The rows are grouped in 2 different ways at once. Each group adds its own fixed numbers to the row, and there is some noise. The rows also spread widely along 4 directions, which tell nothing about the answers.
Known rows, each followed by its group in each grouping:
[ 26   0   5 -16 -17   0  31  -7  38   2 -13  18 -22  -1  -7   8 -15  -6
   9  -2  -8 -22 -19   9  26  15  35   8  27 -22  -1]	k899 vokal
[  8 -30  19  13   3 -33  13  69  -1 -16  27 -13 -14  46  24 -11 -29   3
  -1 -20  38   3   9   3  -9 -52 -19 -11 -13   6   0]	k127 Gemab
[  6   6   7 -33 -36  20  16 -49  46  34 -20  24 -16 -19   0  -4 -12  -8
  -1  13 -13 -18 -43  51  -6  27  80 -10  31 -14   7]	k884 Pud
[ 25 -26   7   3  -6  12  13  10  17  -2   6  19 -39 -11  -9 -29  10 -28
  21  22  -1   3 -14  12  24 -14 -18 -19 -10 -27 -39]	k749 vokal
[ 10  16 -15 -18 -12  -8  18   6  25 -14  -5 -15  -9  -1 -23   6 -16   9
  29 -14   5 -24  24   0  32  36   6   5  35 -18  17]	k380 Bar
[-14  14  -2  10 -11 -77  39  42   9  -8   7 -36  10  52  37   3 -43  37
   5 -29  25 -14  48 -21  15  -9  10  23  50  27  48]	k749 gub
[ 26   0  20 -16  13  27  -9 -48  -2  -5 -44   0 -13 -55 -30  -1  13 -25
   8  17 -22 -19 -29   7  11  24  18   5   1 -27 -46]	k127 tipe
[-22  33  24 -32   5 -25 -24 -31 -13  15 -27   5  17  -6  28  16 -35  15
 -30 -16 -29 -11  -6 -14 -14  20  55  52  56  34  14]	k899 tipe
[-33  26  -3 -25 -14 -23 -11 -13  11  11   3   7   3   3  23  -3 -37  14
 -16 -26 -14  12  -4   3 -18  14  45  10  75  30  11]	k433 Bar
[ 16 -27  -4   0 -20   8  14   4  19  17  -9  13 -15 -21  -6   1   8 -13
   6  19   5 -11 -10  27   2  -5  19 -20  10 -16 -11]	k433 Pud
[ 30 -34  16  10  -7 -18  44  56  25 -17  18 -19 -19  40 -12  10  -6  -4
   9  -2  38 -32  14  17  23 -32   1  -5 -14 -23   5]	k884 Gemab
[ 10 -14 -28  13  24 -11  -6  41 -19 -16   6 -19  -7   0  -6 -12  19 -10
  29  -8  23  -6  35 -21  16  -2 -43  -3 -11  -9 -13]	k380 gub
[ 41  -6  -8 -22  20  43 -35 -27 -22 -26 -18  25 -28 -65 -41 -26  16 -55
  24  25 -16   6 -19  -3  10  10 -28  -5 -12 -34 -51]	k127 vokal
[  0  -2   0 -31 -13  31 -25 -31   6  34 -11  34 -14 -34   0 -19   2 -29
  -6  15 -13   0 -31  37 -17  12  48  -9  15  -7 -14]	k884 Pud
[-14 -10  34 -15 -18   8  28 -24  41  50  -3  21 -20  10  36 -11   1  -6
 -16   2 -15   4 -67  41 -14  -5  71 -13  31  -5 -50]	k433 tipe
[ 13  -2   9 -10 -10  -4  12  -5  14 -10 -15  -5 -16 -19 -30   9   1 -10
   4   5   1 -17  -5   6   4  -1  25   9   5   2  -4]	k433 Gemab
[ 31  22   1 -20 -24 -26  25 -19  18 -38 -36 -17   5 -19 -37  33 -36  -2
  12   4 -19 -36  26 -16  29  25  14  28  57 -14  36]	k433 vokal
[ 40 -23  -6   6  -1  -1  28  23  26 -15 -11  14 -30  -4 -13   4  -2 -18
  27   6   5 -18  -3  -6  37  -3 -15  -3  -4 -34 -14]	k899 vokal
[ -2 -12  17   8  16 -40  -4  45 -18 -11  -3 -25   5  28  22  20 -20   9
  -9 -22   7 -15  37 -28   6 -17  -9  31  12   6   4]	k899 tipe
[ 10 -37  17  10   7  24  20   5  18  23  -5   6 -27 -14  -2  -9  34 -29
  10  15  -3  -2 -32  16   9 -20   6 -22 -17 -32 -64]	k433 tipe
[-13 -24 -19  21  19 -12   0  34 -14  11  17   9 -18  -1   9 -28  14 -21
   6  -7  25  25  -4   1 -10 -29 -17 -19  -4   6 -36]	k433 gub

New rows. What belongs after each?
[ -2  14  12 -19 -42 -17  22 -33  38  29 -25   7  -4 -10   2  15 -33   7
 -12   3 -10 -23 -13  34  -8  23  72   8  55   7  29]	k433 Pud
[ 42  21   1 -28 -14   9  20 -24  28 -27 -30  -7  -6 -25 -39  22 -13  -2
  29  12 -18 -33  18  -8  46  44  12  20  34 -30  18]	k380 vokal
[ 16 -34 -11   3   2   9 -15  33  -8   3   3  11 -15  -8   1 -10   7 -21
   8  12  13 -10  13  18  -6 -16  -5 -15  -9 -14  -2]	k884 Pud
[  0   3 -14 -26  21  37 -78 -34 -60   4 -20  32  -8 -72 -20 -23  15 -37
  -4  19 -21   6   3  -2 -27  12  -1  10   5  14 -14]	k884 Pud
[-12  41  31 -23   4 -36 -17 -30 -16 -11 -27 -26  24  -6   7  15 -39  16
 -15  -6 -32 -25  30 -25  -5  23  36  52  54  30  28]	k749 tipe
[-10 -10 -19   7  11 -22 -20  44 -19 -23  11 -10 -13  -7  -6  -3  -7 -12
  10 -16  14  11  32 -18  -1 -14 -28  -8  20  11  -3]	k433 Bar
[-13   5  41 -26 -19   7  34 -32  56  44 -18  15 -10  14  38 -10 -27   8
 -14  -4 -14 -10 -73  47  -6   6  84  -8  36 -18 -33]	k127 tipe
[  7  -2  22 -19 -13  10  11 -22  16  16  -8  17 -24 -23 -17  -6   5 -13
  -1   9  -1  -1 -32  26  -5  -3  41  -2   6   1 -29]	k433 Gemab
[ 15   8  24  -8 -13 -12  33 -19  35   4 -32 -18   1 -12  -7  28 -10   3
   3   4 -13 -35 -11  10  13  17  43  15  36 -17  -3]	k433 tipe
[ -2  22  20 -23  15  -4 -16 -27 -16 -11 -23 -24  17 -16  -5  14 -14  -4
  -8   0 -21 -26  11 -13   0  13  24  41  32   8   9]	k884 tipe
[ 11 -19 -23  17  40 -21 -37  61 -49 -57  17 -25  -4 -14 -19  -9 -14 -18
  24 -15  24   2  61 -39   6 -27 -78  -3 -15  -2  -3]	k127 Bar
[ 33  -9 -11 -15  -4  33  -8 -17  -1   6 -18   6 -18 -45 -33   3  15 -20
  29  24   4 -20   7  14  17  26  -3  -5  -3 -28  -6]	k380 Pud
[ -3  -5  14   2  33  -3 -42   4 -45 -10  -9  -3  -8 -28  -5 -13   7 -19
  -3   7 -13   2  22 -25  -4 -10 -28  16   0  11 -26]	k749 tipe
[-28  30  -2 -32 -12  -3 -17 -26  14   7   2  13  -3  -5  22 -18 -34   8
 -13 -22  -9   8 -22  19 -17  17  48   1  54  16  -3]	k127 Bar
[ 12  -5  23  14  -4 -46  43  38  18 -17 -16 -45  14  27   6  40 -27  16
   0 -11   8 -39  36 -14  17 -13   9  16  34  -5  25]	k433 tipe
[  4  -3  22 -19  17  18 -13 -15   3  17 -10   5 -10 -13  10 -16   7 -21
  -8   4 -12  -8 -29  11 -10  -2  29   3   7  -9 -41]	k884 tipe
[-15  26 -12   5 -14 -62  32  11   5 -14 -14 -37  19  21  15  19 -38  25
  -5 -26   3 -23  37 -23   6   5  30  27  58  23  49]	k433 gub
[ 12 -30 -10  18  -5 -30  -4  57 -18 -10   4 -17   3   4   0   9 -16  -6
   2   1  18  -7  43  -3  -4 -21 -30  -6   8   2  18]	k433 Pud
[ 23  19  -4 -16 -15  -4   3 -25   3 -16 -36 -13  10 -31 -35  27 -18  -4
  11  13 -15 -47  33   8  11  30  32  24  25  -8  46]	k884 Pud
[ 18 -20 -10  -8  36  23 -50  37 -49 -24  19  24 -10 -20  -6 -32  14 -38
  14   7   7  26  21 -28   1 -12 -69  -2 -10  -6 -34]	k380 vokal
[ 32  -6  12  16   4 -26  34  21  17 -29 -33 -45   2  -7 -29  41   1  -1
  18   7   1 -44  35 -15  36   7 -10  13  10 -21   8]	k433 tipe
[  8  20  17 -20   8 -10  -5 -31  -5  -1 -46  -7   9 -25  -7  25 -12   2
  -9  -2 -25 -31   7 -14  12  28  38  44  26   7   0]	k899 tipe
[ -1 -32  19 -20   1  41  -5  -1  17  39  22  47 -49  -7   7 -41  28 -37
  -5   8  11  16 -72  52 -18 -31  34 -31 -25  -9 -68]	k884 Gemab
[ 11  -3  28   3   3 -44  21  39  10 -18  -6 -34  21  32  17  19 -36  12
  -5 -13   6 -26  16 -11   8 -21   8  13  24  -6  13]	k127 tipe
[ -6  -6   2 -14  10   7 -39   7 -25   0  21  37 -19  -8  17 -39 -10 -21
  -3   5 -15  34 -10  -9 -19 -17 -15   3  20  14 -30]	k749 vokal
